There are 4 nested groupings, the coarsest first. Each group lies inside one group of the grouping before and may be the whole of it. The rows also spread widely along 13 directions, which tell nothing about the answers.
Known rows, each followed by its group in each grouping:
[ 15.0 -29.4   2.1 -14.3   0.8  -7.7  11.8  53.5  23.8 -47.1 -21.3   6.4
   9.8   0.1  26.4  14.4  29.2 -18.2   3.4  12.4   8.0  35.5 -15.6  -3.7
  -9.5 -14.7 -34.3  28.4 -11.1   6.3  -8.7  18.3  23.1]
J309 pazom J751 lemo
[ 20.5  26.4 -22.5 -19.4  -9.6  13.0  21.1 -18.2 -17.0  -0.1  -8.8 -27.1
  32.0 -20.5 -20.7  17.2  11.8   5.7  11.5  -8.1  -2.0   2.3   3.9  -4.3
  30.6 -26.7  45.2 -29.5   3.7  -7.3  15.9  11.9  34.7]
J109 mal J574 masu
[  6.0  16.9 -23.8 -13.9  -1.0 -50.5   7.8  17.5  -3.5 -48.5   9.8  13.3
   1.9 -34.6   1.4  -3.9  42.7  -4.3  -7.3  31.3 -19.2  47.2  -1.8 -12.6
 -16.5  -1.2  30.1  -0.4  13.8  27.5 -11.1   1.2   9.5]
J109 fer J976 gokob
[  5.1  22.6 -19.3 -12.6  -0.3  23.7 -24.0   4.1   0.8  -8.1 -20.8 -30.5
  27.7 -21.3 -15.0  14.8  13.7   6.4   4.6  -5.6   9.7 -17.1  10.1  17.9
 -27.7 -14.3  14.1 -21.5  -1.7   6.2   3.8   9.1  10.2]
J109 fusap J948 dop
[ 10.3   1.1  15.6  19.3 -12.6 -36.5  20.0  13.6 -17.5 -35.3  30.9  -5.1
 -35.2  24.5  49.1  -9.2 -10.2  18.8 -33.9  16.5  -9.0   2.0  -6.6 -11.1
 -15.5   7.2 -13.3   8.6  27.9 -18.6 -26.6 -17.3 -14.4]
J109 Mise J209 Fofal
[ 12.0  10.3 -13.3   5.8  -7.9 -24.8  24.5  24.0   9.2   3.7   7.5 -10.5
  27.9   6.1  15.4 -12.7  15.5  29.1 -18.2 -13.8 -21.3  17.8 -13.1 -28.7
  13.2  -8.2  17.5 -12.2   3.7  -3.5   6.2  22.6  10.2]
J109 fusap J948 lolu
[ 30.9  16.5 -25.3  -6.2  19.9  41.2  -3.6  -2.5   9.8  -6.4 -28.5 -10.3
  47.3 -20.1 -13.9  16.7  -0.7  11.1   5.8 -18.2  21.1 -13.2  -4.2   9.2
   7.1 -17.2  19.5 -25.4 -20.2  10.3  19.2  28.1  33.6]
J109 Mise J209 Riz
[  1.3 -25.3   3.8 -26.1  10.7  21.0 -14.9   6.8  -0.3 -42.7 -29.4  -2.1
   4.5 -12.9  19.4  17.9  -5.7  -9.9  -4.2  13.5  13.6  15.3   1.7  -6.8
 -47.3 -16.3  -9.5  11.7  21.3  18.9  -6.1   6.2  10.9]
J309 Dubiz J839 Pebev
[ -3.7 -19.2   3.1 -20.7   5.8 -29.2  -5.9  34.0  -4.5 -61.3 -12.9   1.5
 -11.3 -12.6  36.7  14.0  16.5 -12.8  -6.3  21.1  17.5  26.4   4.1   6.3
 -14.3  11.6  -9.0  29.1  31.0 -10.4 -25.3 -16.9   3.0]
J309 Dubiz J203 Divat
[-15.5   5.0 -10.2 -19.7 -13.4 -21.5  13.6  30.2 -12.8 -35.0 -19.6 -40.4
   1.8  -7.0  34.4  17.7   7.2   8.7  -8.3 -10.4  17.5  18.3  10.6  -3.6
   6.9 -10.1  14.1   5.6  22.8 -39.5  -7.5 -18.0  27.8]
J309 zikur J396 Sot
[ 43.3 -19.1   9.8 -19.0 -16.0  11.5  40.7   8.3  -8.1 -42.1   6.1   3.3
  -0.6  -6.1  -9.2  33.4  17.2 -34.0  21.1  33.6  -2.0  27.0 -21.7  11.2
  36.2 -30.8  -9.5  18.7  -5.4 -14.1  -9.7  19.9  24.6]
J309 Dubiz J65 kes
[  9.9 -14.6  -6.5 -20.9  -2.7 -17.7  25.9  23.7   4.1 -20.1  -8.1   0.4
  22.6  -4.9  17.0   7.4  14.7   4.6  -4.6   3.7 -10.1  40.5 -11.2 -27.9
  15.2 -15.4  12.9   8.6  17.4  -1.3   0.3  18.0  21.7]
J309 Dubiz J203 vik
[  4.2 -17.5  25.7 -22.5 -30.7  36.1   0.1  -6.6 -15.8  -8.8  -7.2 -34.2
  -2.5   7.9  -8.5  23.7  -8.6   4.0   2.1  20.4 -13.7   9.2 -24.4  -6.1
 -58.7 -48.5 -15.3   1.8  26.6 -11.0   3.8  13.5  -6.5]
J109 fer J976 rolat
[ 33.7 -12.4  36.0  -5.9  -4.4   8.9  23.6   4.1  -6.5 -31.8 -10.3  -0.6
  -2.2   7.5 -11.4  30.3   1.8 -13.9  20.3  13.2   5.5   6.0 -20.9  17.0
  15.8 -15.5   1.8  21.8  -4.3 -18.9   2.5  11.0  14.4]
J309 pazom J751 Nalup
[  7.3  16.1  20.0  -7.0  12.3   5.9 -21.4   3.3 -22.7 -26.9 -14.0 -19.1
   3.7 -17.3 -12.1  33.7  -8.6  21.3   6.1   8.9  27.0 -10.8  -4.2  42.6
 -15.0   9.5  29.6  13.1  21.8 -41.1  -2.9 -21.8  -8.9]
J309 Dakef J290 dugaz
[ 10.5  24.6  18.7  13.5 -16.2 -41.4  19.0  14.2 -15.2 -39.2  19.5  -8.7
 -26.1  -2.7   5.5   7.2   3.6   8.9 -11.1  21.6 -11.7  17.2  -4.7   7.3
 -22.2  -6.5  18.9   5.1   4.0  -8.2 -11.3 -16.7   0.9]
J309 Dakef J290 dez
[  1.3 -12.9  30.1 -14.7 -19.3   7.0  -1.5  11.8 -17.0 -26.4 -16.3 -28.6
   5.6   6.3  -0.4  17.8   4.5   5.1   0.0  10.6  -5.9  18.2 -18.7  15.0
  -6.4 -17.7   6.6  15.0  43.1 -50.6 -17.5   4.3 -12.1]
J309 Dakef J562 Pag
[ 23.9  -9.3  37.7 -11.7   2.5 -11.8  13.3   1.9 -17.2  -3.0  -3.6   5.1
  -5.1  15.8  -3.5  25.9   2.2   7.8  14.9   5.0  -3.4   8.4   0.2  -8.3
 -13.2   9.4  30.0  29.5  22.5  28.2   9.2   3.7  24.5]
J309 Dubiz J65 Deki
[  5.5 -17.8  19.1  -9.3   7.5  17.1  16.5  -4.1  -9.5 -30.5 -25.9 -13.1
   0.9  -4.3   8.7  18.7 -32.3  16.9  -2.6   7.4  17.3  21.7 -27.6 -21.8
 -41.2 -30.9  10.9  11.9   7.2  -2.8  28.2   8.7  19.3]
J109 fusap J948 dop
[-13.3  -4.5 -12.7 -35.1  -1.1 -13.7  -4.3  -3.9 -20.6 -26.1   0.2 -13.0
  -9.1 -10.1  37.0  10.6   3.0  -4.1 -11.5  14.4   1.6   2.4  36.0 -19.6
 -20.3  -1.3   4.8  -2.5  40.8   8.7 -17.7 -24.7   1.2]
J309 pazom J751 Nalup
[  7.5  11.5 -15.6 -13.0  16.3   3.3  -8.9   1.7  12.2 -40.9 -13.0   4.4
  28.8 -44.1  -2.0   2.1  -2.6   3.9 -14.0  12.2   4.9  12.5 -12.1   7.8
  -9.3 -22.2  12.0 -23.2  -8.1 -14.8   1.6   5.8 -19.1]
J309 Dakef J290 dugaz
[ 31.1  21.5   9.0  -3.1  13.0   1.1  13.2 -29.3 -18.9 -29.4 -12.7   5.7
   1.9 -14.4 -15.6  17.1  -4.6 -10.0  11.2   1.3   4.1  -1.9  19.4   2.8
  10.5   2.2  51.2 -12.1   3.7  31.1   3.2   2.8  36.3]
J309 Dakef J290 dugaz
[ 18.3  -7.3   3.3 -37.7  14.2  23.9 -15.8  -8.6  11.5  -3.8 -16.1   9.0
  42.4 -35.4 -26.1  19.9   6.9  -3.7  12.5  11.1  -0.6  -3.2 -14.2  10.4
  -5.6 -21.6  11.5  -8.4  -2.3   1.3  17.7  17.9 -24.9]
J309 Dubiz J65 Deki
[  2.0   4.2  35.2   4.5 -12.9  25.2  -5.0  -0.6 -18.6   0.1  -5.2 -37.1
 -20.3  25.0  14.0  27.8 -40.6  28.3  -7.0  -5.5  10.4 -22.0   4.2  -0.3
 -71.8 -19.2  -1.8   7.2  14.1   6.3   8.4 -10.0  16.3]
J309 Dubiz J65 Deki
[ 29.5 -12.9  16.5   8.6 -14.8 -21.4  39.6 -13.0  -0.7 -30.2  18.9  17.6
 -12.3  20.6  29.5 -26.0  -1.4 -10.0 -25.8  11.9 -38.2  17.3 -12.5 -42.4
   7.4 -17.1  -5.2 -13.5  14.9  22.2 -15.8  24.0  -5.2]
J109 Mise J209 Fofal
[ 15.2 -22.5  48.6 -13.2 -18.4 -22.3  24.5  17.0  10.4  -5.9 -21.1  -7.6
  14.7  17.9   9.4   1.0  17.4 -17.2  15.2 -20.2 -11.1   1.2 -12.0  -3.0
  33.5  -5.2   0.6   8.9   6.0 -24.7   8.1   8.9  -3.2]
J309 Dakef J562 Pag
[  6.9 -15.3  26.7 -30.0  19.6  21.2 -12.8 -23.7 -15.1 -38.6 -33.1  -1.0
  -1.9 -22.6  -1.1  30.4 -25.9 -10.5  12.9  10.7  29.9  -7.4   2.9  11.7
 -27.8  -6.3  19.1  10.1  19.0   2.0  12.9 -12.1   2.4]
J309 Dubiz J65 kes
[ 23.3  15.8  -2.8 -22.1  -6.2  19.9   7.0   3.5 -19.8  -4.4   1.0 -22.7
  -4.5  -7.2 -16.5  49.4   5.1   6.0  17.9  19.3   8.2   0.4  12.5   6.3
 -43.9 -24.5  13.2  12.8  -7.9  36.2  12.1  -1.5  39.4]
J309 zikur J396 Sot
[ 23.9  21.1 -17.4  -3.4   8.8  22.9  -4.3 -18.4  15.2  20.6   7.6   2.2
  45.7  -7.8  -5.1  -7.2  -3.8  20.1 -17.7 -14.8 -23.6 -27.1   8.0 -11.6
  13.6 -15.3  10.7 -44.8  -5.2   9.3   0.7  27.6 -18.7]
J309 pazom J751 lemo
[ 14.5 -11.3  -3.9 -27.1  -0.9  -5.8  17.7 -20.5 -30.0 -31.9  36.8   8.1
 -25.5 -19.5  21.5  23.1 -12.1  -1.2  -8.9  52.4  -0.3   7.6  -5.5 -10.6
 -20.6 -15.5 -12.5   7.1  26.9  -7.4  -6.7 -24.6 -23.7]
J109 fer J976 rolat
[ 15.2  30.0 -18.1  12.7  -1.2 -11.8   2.9  10.9 -11.6 -34.8  22.2  -6.8
  -6.1 -17.1   1.0  10.5   4.1  24.9 -18.1  26.8  -5.4  17.4 -10.8   6.3
 -35.8 -10.4  13.7  -5.5   4.7   2.7 -10.6  -0.9   6.9]
J109 fer J976 gokob
[ 34.1   7.0 -21.0  -2.0  17.0  45.7 -10.8 -23.9 -34.8  -8.8  20.3   2.9
  17.5   0.6  -9.5  20.4 -12.5  43.4 -24.7  35.2 -13.4  13.8 -13.4  -4.6
 -20.2  -5.8  26.0   0.0  57.2   4.6 -27.4  28.7  -3.5]
J109 Mise J209 Riz
[ 37.3   8.0   0.3   7.1   0.6  18.9  23.0 -12.8 -15.6  -6.6  36.8   4.2
 -10.5  12.8   9.8  22.0 -21.4  17.2 -13.6  26.0 -11.3 -10.1  -0.1  -8.2
 -10.5 -18.2  -9.5  -1.7   0.8  10.7  -9.8   6.3   3.5]
J309 pazom J751 Nalup
[ 22.8   3.1  16.7  -6.4   0.5  11.7  -5.5 -17.1   1.9  11.2  -9.0  -2.3
  13.3  11.9   1.3  -2.3   0.1   2.8  -0.5 -14.2 -10.9 -28.8  11.4 -13.1
 -25.6  -2.6   9.2 -18.7   5.2  43.3  10.4  15.4   2.2]
J109 Mise J209 Riz

New rows, each followed by its group in each grouping:
[ 14.1  -3.0  35.3   3.7  -7.9  37.2   0.7 -16.5   0.3 -17.1 -30.9 -26.7
  17.4   9.1  -1.0   8.4 -31.6   2.4  -2.4 -25.6   7.5 -25.0 -13.4  15.2
  10.6 -21.4   7.9 -18.9  10.7 -43.4   2.3  16.6  -2.0]
J309 Dubiz J65 kes
[ 15.9  -6.3  -8.0 -13.1  13.6   4.8  -8.0 -16.3  12.1 -36.0 -16.8  19.0
  26.2 -23.7   5.5 -13.8  10.1 -12.4 -12.1   3.7 -12.4   7.5  -5.2 -12.4
   2.8  -5.8   9.8 -25.9  17.2  14.7  -8.3  24.8 -12.9]
J109 fer J976 rolat
[ 15.4   7.3 -21.4 -20.9  -1.6   5.3  -0.4  37.1  16.9  -4.5   4.7 -14.7
  20.6 -22.1   9.8  29.1  17.1  -2.4   9.1   4.3  19.6 -14.0   4.8  19.1
  -9.7 -18.4 -25.9  -1.5 -34.1  -1.2  10.5  -6.9   9.3]
J309 Dubiz J65 Deki
[ 14.8   0.9 -10.6 -26.1   9.9 -13.0  17.3  22.9  -5.8 -36.3  -8.6  -2.9
  14.0 -31.9  -1.9  34.8  11.6  -1.2  13.9  18.2  22.8  28.1 -10.9  10.6
  12.4 -11.4  18.5  18.4  -4.2 -16.5  11.0  -7.1  24.7]
J309 Dubiz J203 Divat
[  1.5   0.3 -28.5 -16.9  11.9  18.6  -8.5  10.8   4.6   1.3  -4.4 -17.1
  30.6  -7.7  41.2   9.4 -11.0  18.2 -18.7 -20.1  18.3 -24.2  22.4  -5.9
  13.4   1.0  -9.8 -19.6  15.7 -18.8  -7.1  -4.2   3.3]
J309 Dubiz J65 Deki
[ 29.2 -27.4   7.3 -24.0 -17.6   6.2  34.9  12.0 -18.3  -7.8  -0.2 -10.1
  -8.6  29.4  29.9  28.6  21.1 -26.9  16.5   6.1  -3.6  11.6  28.1 -22.5
  15.7  -5.2 -14.2  22.3  23.4  33.3 -15.9   7.4  56.0]
J309 Dakef J562 Pag
[ 17.8   0.8  33.5  -0.9  -7.3  30.9   4.4 -27.6   7.0 -16.9 -44.7 -19.5
  28.4   0.3 -19.6  -6.0 -17.6  -5.3   3.6 -27.7  -3.5 -14.1 -23.3   0.6
   2.8 -32.5  25.4 -32.8  -1.0 -15.8  20.5  32.2   2.0]
J109 Mise J209 Riz
[ 11.6  -8.1   0.2  20.3  18.0   8.3  16.9  14.8   2.3 -35.8 -14.9  -6.5
   5.0  16.3  54.2   3.5 -39.7  27.1 -30.4 -21.7  24.5   1.4  -3.5 -16.1
   7.7   3.6  -3.7   0.3  15.7 -22.8  -8.7   5.3  29.8]
J309 Dubiz J203 vik
[ 25.5  14.8  11.8   6.4 -16.9  13.3  -7.4  11.9  22.0 -17.2   4.3  -2.2
  20.6 -11.5 -28.8  -1.1  15.5   0.2  -8.8  18.2 -33.4   7.4 -26.2  13.6
 -39.0 -40.1 -10.2 -19.8 -20.8   8.5  -6.9  34.0 -27.4]
J309 Dakef J290 dez
[ 21.0 -21.2   0.1   4.6  -1.8  35.6   3.0  -3.6  12.8 -32.6 -13.9   2.8
  27.0   5.3  14.6 -14.5  -9.1   9.2 -30.0   6.1 -21.4  21.7 -35.8 -22.6
 -11.3 -35.3 -16.8 -17.8  22.6 -10.3 -16.2  49.0 -14.1]
J109 mal J574 masu
[  3.6 -18.8  -6.8 -19.7  -4.9  -2.6 -12.2  14.1  24.0 -51.6 -31.4   0.4
  19.2 -18.4  26.1 -16.8  29.3 -35.6  -8.2  -1.6  -1.5   5.0  -0.7  -1.6
  -1.3 -14.0 -25.1 -18.6   6.2   1.1 -17.5  15.4 -12.5]
J109 mal J574 masu
[  6.9 -27.1   4.9 -51.1 -17.1  42.1  -8.2  -5.7 -11.7  34.0 -13.8 -34.4
  15.1  15.6  12.7  27.7   7.0  -6.3  15.7  -4.4   2.1 -26.7  23.3 -21.2
 -42.6 -26.3 -24.0  -0.7  22.8  33.8  13.5   3.7  12.1]
J109 Mise J209 Fofal
[ 18.5  21.4   9.2   3.6 -15.9   9.9  16.8 -26.5 -25.0 -29.2  21.6  -9.5
 -14.4 -10.0 -16.3  11.5 -22.3  14.5 -18.3  37.1 -28.1  21.6 -12.1 -10.5
 -43.2 -42.0  24.4 -16.2  15.2   7.1  -8.1   8.5  -5.2]
J309 Dakef J290 dez
[ 28.6  24.9  35.5   7.2 -18.4  -0.1   8.9 -21.8 -22.4 -38.6 -11.0 -12.2
 -18.2  -1.6 -42.0  13.9   5.2 -10.4  14.1  20.4 -15.0  10.6 -14.5  14.5
 -40.0 -24.0  43.6  -3.0   1.9  28.5   4.0  14.5  22.6]
J109 Mise J209 Riz
[  0.2   9.9  22.9 -10.7  -5.7   3.4   3.7 -19.4   7.6  -7.9 -27.4 -14.9
  26.8 -14.7 -11.5  -8.2 -16.6   7.4  -6.7 -18.9 -15.5   0.5  -8.7 -16.2
 -16.2 -32.9  32.6 -34.5   0.5  -3.2  22.2  14.2 -10.3]
J309 Dakef J290 dugaz
[  2.6 -23.1  16.6 -33.5   8.7  43.5 -26.7  -7.1   3.2  -4.0 -34.3 -12.9
  20.7  -5.8   5.8  22.3 -15.4  -2.2   5.0  -5.1  13.5 -17.1   7.3  -3.1
 -47.0 -18.3  -8.7  -1.2  17.7  18.4  10.6   9.7  -1.9]
J309 Dubiz J65 Deki
[ 10.1  -6.2  16.5   4.4  -7.2  32.0 -29.9   1.8  -3.7 -48.1 -18.5 -17.1
 -19.3   5.8  13.4  13.3  -3.9 -14.2  -7.0  14.0  10.1 -16.1   4.2  20.3
 -70.1  -9.8 -30.2   0.5  16.6  18.3 -25.1   4.8   3.7]
J109 fer J976 gokob
[  9.4 -13.2 -48.9 -31.8  23.3 -14.8  -1.5  47.6   9.4 -40.7   6.2  13.3
  19.9 -34.6  39.0  23.5  27.3  -0.9  -8.8  27.9  23.7  28.9   7.1  -0.2
   3.1   4.7 -22.7  20.3   6.0   2.2 -17.3  -7.5  11.0]
J309 Dubiz J203 Divat
[ 33.4 -21.7  -2.8   1.9   1.7  15.0  -1.9  36.3  15.5 -43.8  -1.2  15.2
  21.7   8.0   8.7   7.5  32.2  -7.5 -10.5  24.1 -15.1  27.0 -24.4  14.0
  17.5  -5.9 -29.3  18.5  16.5 -16.3 -43.4  41.1  -6.3]
J309 pazom J751 Nalup
[ 22.6  -4.9 -13.6 -26.2  16.6  15.9   2.6  25.9  30.2  -4.8 -18.8   5.4
  46.2 -29.5  -8.7  22.9  12.1   7.7   7.4  -0.1   8.9   8.3 -21.3  -0.2
  -9.1 -30.0  -7.2  -0.8 -36.8   8.9  30.0  24.1   1.9]
J309 zikur J396 Sot
[ 34.4  15.3   9.9   8.9 -19.0   0.3  48.0   5.3  -5.1 -25.5   4.5 -15.1
   6.8  -1.4 -11.6  17.4  -2.4  -1.0   4.7   3.8  -8.0  19.9 -21.9   1.5
  30.2 -37.0  17.6  -9.9 -21.8 -23.3   7.3  16.9  32.1]
J309 Dakef J290 dugaz
[-11.1 -16.1  -5.6 -33.3 -17.2  -0.6 -20.0  20.5  17.1 -18.5 -27.6 -15.1
  32.5  -5.7  14.6 -12.1  35.5  -9.1 -16.4  -3.9 -31.0  21.4   4.6 -19.7
 -20.4 -20.6  -5.5 -12.5  36.3   7.1 -24.3  29.6 -18.7]
J309 zikur J396 Sot
[ 46.7   1.1  23.8  32.6  16.8  28.5   5.0  -6.7  27.0 -28.8   3.2  27.0
  14.7   0.5  -2.5  -4.8 -29.4   9.4 -21.6   5.9  -9.4 -13.8 -34.4   8.6
 -14.1 -20.5 -19.9 -18.1 -30.3   2.6  -0.5  35.2 -25.9]
J309 Dakef J290 dez
[  5.0 -28.3  46.6  -6.7 -22.1  16.8  -2.1  19.9  17.4 -38.7 -41.2 -21.7
  -1.4   9.1  -2.5   6.7   3.0 -20.8  10.2   2.3   1.1   9.3 -34.2   4.0
 -56.3 -39.5 -27.8  11.3  -9.8  -0.6  12.9  24.4  -0.8]
J109 fusap J948 dop
[  0.2  35.2 -16.6 -10.7  13.7   4.7 -25.7 -28.7 -14.7  -3.7   8.1  -9.6
  16.1 -27.3  -2.6   4.5 -18.4  27.2 -21.0   2.7  -4.3 -23.7  24.0   2.7
 -25.8   0.9  37.4 -34.0  26.6   6.7  -6.8 -10.8 -22.0]
J309 Dubiz J203 Divat
[ 11.0   0.8  -2.4 -14.7  -6.1 -28.3  38.9  13.5  11.2  -9.1  -8.5 -11.2
  29.3 -16.3   8.3  -1.2  10.3   1.8   5.9 -16.6   3.1   9.2 -19.5 -14.8
  45.8 -18.4  17.3 -13.3 -19.4 -34.2  30.9   4.4   5.8]
J109 fusap J948 lolu
[-11.2   4.5 -12.8 -22.1  28.8  13.4 -18.3  -7.5   1.9 -19.1 -27.9  -9.0
  16.2 -28.7  23.6  14.6 -35.9  22.3 -13.3  -9.0  30.1  -8.4  16.3 -16.2
 -53.8 -11.4  15.9 -14.5   5.3  21.5  23.3 -13.9  10.7]
J309 Dubiz J203 vik
[ 11.2  -4.7  27.6  -8.2  -6.9 -17.4  28.0  -9.8  12.9 -26.2 -14.4  -0.2
   4.9  -9.9  15.5  -6.5 -12.9 -20.4  -0.2 -13.5  -1.2  -8.6  -3.8 -11.9
  17.2 -21.6   2.7 -22.6 -18.9 -12.6  18.6  -3.6  -7.6]
J309 Dakef J290 dez
[ -5.7 -12.6  17.8   0.5 -12.7 -22.8  24.0  -6.1  -5.1 -60.0 -24.2  -9.7
 -15.0   2.6  39.0 -16.9 -11.9 -13.7 -18.5  -7.6  -4.5  23.7  -5.9 -30.6
  -5.5 -14.1   9.5 -12.7  27.6  -9.5  -7.1   1.6  17.5]
J109 fer J976 rolat
[ -3.7 -18.5   9.2 -34.8  -5.3 -25.4  -1.9  20.9  28.1 -26.0 -22.5   3.9
  29.2 -22.9  14.2  -9.7  27.4 -17.5  -4.9  -2.6 -14.2  12.9 -11.8  -9.7
   5.7 -17.7  -8.4  -7.7   0.9 -14.3   2.8  10.7 -36.2]
J309 zikur J396 Sot
[ 33.7  -2.5 -25.9 -18.1  -8.7  12.7   6.6  16.9  -0.6 -23.1  20.9  -2.5
   7.0 -11.3   9.9  19.2  30.2 -18.4   1.6  31.2   1.4  -4.9  -0.4  16.2
   5.4 -16.0 -34.0  -1.8  -6.2   1.5 -20.4   6.6  -1.4]
J109 Mise J209 Riz
[  8.9 -31.6  22.1 -41.9   9.7  10.3   0.0  18.4  17.5 -12.2 -47.3  -5.9
  17.4  -7.0  15.5  30.1   7.3 -22.9  26.7 -16.8  29.7 -10.3   7.3  -4.1
 -18.1 -11.0 -14.8  18.4 -16.8  23.6  31.1   0.0  22.9]
J309 zikur J396 Sot
